There are 4 ways to turn a row about zero (a turn may also mirror it). The second row of each pair is the first, turned, with some noise. The first 36 pairs use one turn. New pairs use 3 turns, one after the other, and a turn may come again.
Some pairs, each with its turns in order after it:
[-32   2 -13  22 -15   6 -24 -15]
[-35   6  23  26   3  -6  -7  15] => k950

[  0  53  -2   7 -17  -3  17  54]
[-10   1 -32 -41  31 -17  22  45] => k950

[  8  -6 -10   0 -14  24  51 -48]
[ 22 -28 -11 -36 -49   8 -17  30] => k761

[ 14  13  15  10 -16 -55  73   8]
[ 25 -40  58  10 -10  28 -22 -49] => k658

[-32   4 -34 -23  -3  16  -7   3]
[ 10  -7  27 -13 -26 -19  -4  33] => k219

[-31 -32   6  19  -2   3  -1   0]
[-24 -21 -11 -16   9  14  28  -4] => k761

[ 38   7  -5  69 -13  13  -2   7]
[-42  -4  21 -39  45  29  -2 -14] => k950

[ 21   9 -39  -1  11   5   2  35]
[  4  39  24   1 -30  -4  20  -5] => k658

[-55  10   4  19  -7 -35 -38 -22]
[-60  17 -24   2  20 -22  27  28] => k761

[ 26 -29  21 -15   3 -36 -11 -15]
[ 27 -46  11   5 -14   6 -15 -25] => k950

[  1   1  29  46 -10  -1   5   4]
[ -6  15  -7  30   3   2  -2 -44] => k219

[ -3   8 -68 -20 -24 -35 -19  19]
[ -1  47 -16  56  -7  40   8  26] => k761

[-23  20 -30  -2 -28  10  35   0]
[ -8   3   1 -10 -11  40 -22  40] => k761

[-10  28   7  40   2 -32  -9 -37]
[ 24 -19   8 -19   6  32 -39  39] => k658

[13  7 -7 -3 28  0 -5  6]
[ 25   1  10  12  15 -11   5   1] => k761

[ 13  -9   4  15 -14 -26 -61   1]
[ -7   9  20 -14  42  -2  14  48] => k658

[-10   6  17   0  54 -35  -1 -36]
[-59 -16  11 -15  33   6 -22  -5] => k219

[-11  24 -19 -15 -16  -7  -5   1]
[-12  18  -1  19  -2   9 -17  22] => k761

[  2  -6  22 -34   3 -25 -10  22]
[ 31 -28  -6  -9 -19 -15   2  18] => k950

[  0 -26   6  -3  42  45  13  11]
[-44   8 -35   4 -29  12  17 -19] => k658

[-16  56  12   9 -13  -5   0  24]
[ 25  14  25   9 -12  29 -45 -15] => k219

[  4 -58   9  14  -8 -13  -3 -18]
[-52 -12  14  -1  29  -4 -20   2] => k658

[ -3 -10  23   5 -17 -22  73  11]
[  5 -26  27  20   0  24 -21 -63] => k658

[ -5 -56  45  73   4 -33 -67 -15]
[-19 -61 104   9  -4  29  -2  -8] => k950

[  1 -22 -39  24 -73   1   0  12]
[-69 -10   0 -26  -7 -39 -23 -18] => k950

[-19  -4  16  -7 -11  -7 -50  20]
[  3  11 -11  16  43  -1  23  30] => k658

[ 6 -2 37 27 56 22  8 -9]
[-53 -22  -2  41   7  24   5 -11] => k219

[ -3  40  29  37 -53 -29 -53   5]
[-66  66  26  -8 -12 -26   6 -11] => k761

[-9 48 29 38 -4 50 -7 12]
[ 13   5  14  71 -19  22 -31  -7] => k219

[-44  -6 -24  -2  20  20  15  14]
[-12 -11  43   0 -40  -9  14  12] => k219

[ 10  35 -22  16  73   9  -4   4]
[ 47  -4  36   9  43 -25  14  37] => k761

[-44 -25 -14  13  39  10  11 -16]
[-33   3 -27  33 -25  14 -33  16] => k658

[ 73  12  -9 -24   5  25  20  -3]
[ 27 -19 -25  13  42  39  30  32] => k219

[ 44  10  48 -24  -3   5  -1   2]
[ 49 -13  -3 -24  16   7 -35   2] => k950

[ -5  12  -4  -7  10 -28   1  13]
[ -6   9  12 -26   0  17 -10  -4] => k219

[ -4 -24  11   5   3  -7   0  -6]
[  7  -7  19   4  -8  -5   4 -14] => k950

New pairs, each followed by its turns in order:
[ 1 10 55 -5 20  5 -8 19]
[-13   1  29 -32 -36 -19  19  -2] => k761 k658 k950

[ 51   2 -12  29  15 -36  25   2]
[-19 -36   5 -32  21  17  27 -41] => k219 k219 k761

[  4 -49 -66  -5  -3 -73  19   9]
[-18  55 -62  57  -4   9  21  39] => k761 k950 k950

[ 10  -9 -30 -14  53  -2 -34 -11]
[-40 -40  11 -10 -11 -22 -29 -17] => k761 k658 k761

[  1  -4 -53  16 -47  12   6  16]
[-10  57  -8   6  40 -24  -1  12] => k658 k761 k761

[ -5  25   4 -13  37  -9   8   2]
[  4   7  34  18 -18  -5  10 -19] => k219 k761 k950

[-33 -37   6   6  13  14  40  -3]
[-25 -16   3  36  16 -36  26   1] => k761 k658 k950

[-23   9 -63 -15 -11 -11   4  -2]
[ 23  22   9  -7  11   3   8 -61] => k219 k658 k950

[-21 -13  17 -31 -33  -8   3 -35]
[  3  -3  32  -3 -47   4 -24 -22] => k658 k761 k658

[  9  73   2  -8  -9   8  -1 -19]
[ 33  32  -8 -44  12  26  30 -13] => k761 k658 k950

[ 12  33 -25   6  14  22  28 -73]
[ 30  -1 -48 -54 -18  -3 -35  30] => k761 k761 k658

[-30 -16   5  20   2  -7  -6   3]
[ -3 -25   2  -2   5  -5   9  33] => k219 k219 k658

[ 21  11 -11  -1  42   6 -65  -8]
[ 15  16  14 -56 -31 -38  -2  23] => k658 k658 k761

[  6 -14  22  48   8 -19  17   0]
[-38  12  -6  14  12 -20 -34   0] => k950 k658 k658

[ 40  19  17   3   1 -10  12   1]
[ -6  10  23 -25   5 -11  30   4] => k219 k219 k950

[  2  15  19 -60  -5  -3  34  13]
[50 40 18 28 -6 18 10 13] => k761 k219 k658

[-10  11   0  73 -17   0 -18  -3]
[-59 -21 -29  -6 -23  10  25  -6] => k950 k219 k761

[ -7  11  20  -2  14 -73 -38 -52]
[ 66 -54 -50 -26  -1  -9 -11 -12] => k658 k950 k219

[ -4  13   4  32  -4  26  18 -11]
[  0  -5 -16  -2 -11  20 -31  22] => k219 k219 k658

[61  3  7  3  6 -9  1 -3]
[ 23  20 -20 -38  21 -19  -6  12] => k950 k950 k658

[ -6   2  12 -56  -6   3 -50 -50]
[ 69 -58  -7   4  -7  -6  -8  19] => k761 k219 k658

[ -2  -5 -24 -43 -41  -5  11  -9]
[ 18 -34 -18 -21 -15   5  40 -18] => k658 k950 k761

[ -3   5  38  73 -22   3 -18  -5]
[  1  -2  78 -23 -12  27   4  15] => k761 k950 k658

[-73   3 -22  10  20  25  11  -9]
[ 37 -53  11  -4  27 -24  40   1] => k219 k658 k761

[ -7 -10   4   7   7  12  -3  -1]
[ 4  2 10  1  0 13 -3 10] => k219 k658 k950

[-16  -4   3  47  36  24   4  10]
[ 24 -14 -37 -18  19  34  15   9] => k950 k950 k950

[ 23  18  13  -9  12   4  -5 -57]
[ 49  11 -12 -19 -29  -6 -26  14] => k761 k761 k658

[-28 -21 -14  73  28 -73   0  -6]
[ 61  -7   6 -53  -2 -18 -17  74] => k658 k950 k950

[  8 -19 -69  -2 -26  52  36 -17]
[-17 -25 -63 -32  48 -27 -32 -15] => k761 k761 k658

[61 35  7  8 12 15 20 28]
[ 50  -5 -54 -10 -29  -9  23  -2] => k219 k950 k658

[-21 -38   4 -32   9   3 -24  29]
[-44  -7   9  11 -24 -17 -16  32] => k950 k761 k761

[ 49  29  73 -12 -42  69 -34 -11]
[  -9   11 -109   43   13  -28  -37  -22] => k219 k950 k658

[ 12  17   2  13 -24   0  20  73]
[ -6  22   9   1  34 -11  19 -66] => k950 k658 k219

[34 -2 -9  0  7 -5 24 14]
[ 15   9  12  10 -10 -14 -21  27] => k219 k950 k761

[-25  16  50 -13  -9   5  65  30]
[  0  40  -4  -4  53  45 -14  45] => k950 k761 k219

[-20 -14 -17  10  15  -1   0  -3]
[  9 -13  -6 -11 -22  -3 -12  16] => k950 k761 k219

[ 16 -16 -17   6   1   2  -4  -6]
[ 12   6  -7  18  11 -11  -1  -7] => k219 k658 k219

[-27   8  28   1  16   7   0  38]
[  9  34 -17  28  21   8  10  23] => k658 k950 k950

[ 23   7  -5  -6 -11 -40  20  10]
[ 17  -5  -4   4  -7 -38   2 -29] => k658 k950 k761

[-31  -4  -1  12   9  -6  13  40]
[34  1  9 32 12 29 -6  4] => k761 k950 k219

[ 10 -56 -18 -12 -67 -31  26  14]
[-29  13  30 -34 -37 -47 -40  39] => k219 k950 k658

[ 10  57  -1   5  28 -13   8 -38]
[-25  25 -18   0   9 -41 -29  37] => k950 k658 k950

[  3   2   3   5 -17 -17 -34 -19]
[ 34 -14 -13  -5   0   8  25   2] => k658 k950 k219

[ 11  18  56 -48  31  -4 -21  20]
[-82  16  12  10  -8  13 -17   8] => k219 k950 k761

[ 0 -4 12 12 45  1 27  0]
[-16  -3  29 -40 -17  -5  -5  12] => k761 k761 k658

[ -1 -28  -6  34   2 -73  26   5]
[-14 -23  16 -66  -7  39 -22  31] => k761 k761 k950

[-29  29  72  -6   2 -26 -21  13]
[ 45 -16  -9 -12 -34 -59  -9  28] => k950 k761 k761

[-7 -3 24  5 22 -7 15 -3]
[  5   4   7  -2 -32  14   9   2] => k761 k950 k761

[-27 -18 -16   8 -10  18   2  31]
[  1 -12  11 -10  13  37  -2 -28] => k950 k658 k950

[-35   8  11  -9  18 -20  22  23]
[-16 -18  -6 -23 -27 -33  -6 -18] => k950 k658 k761

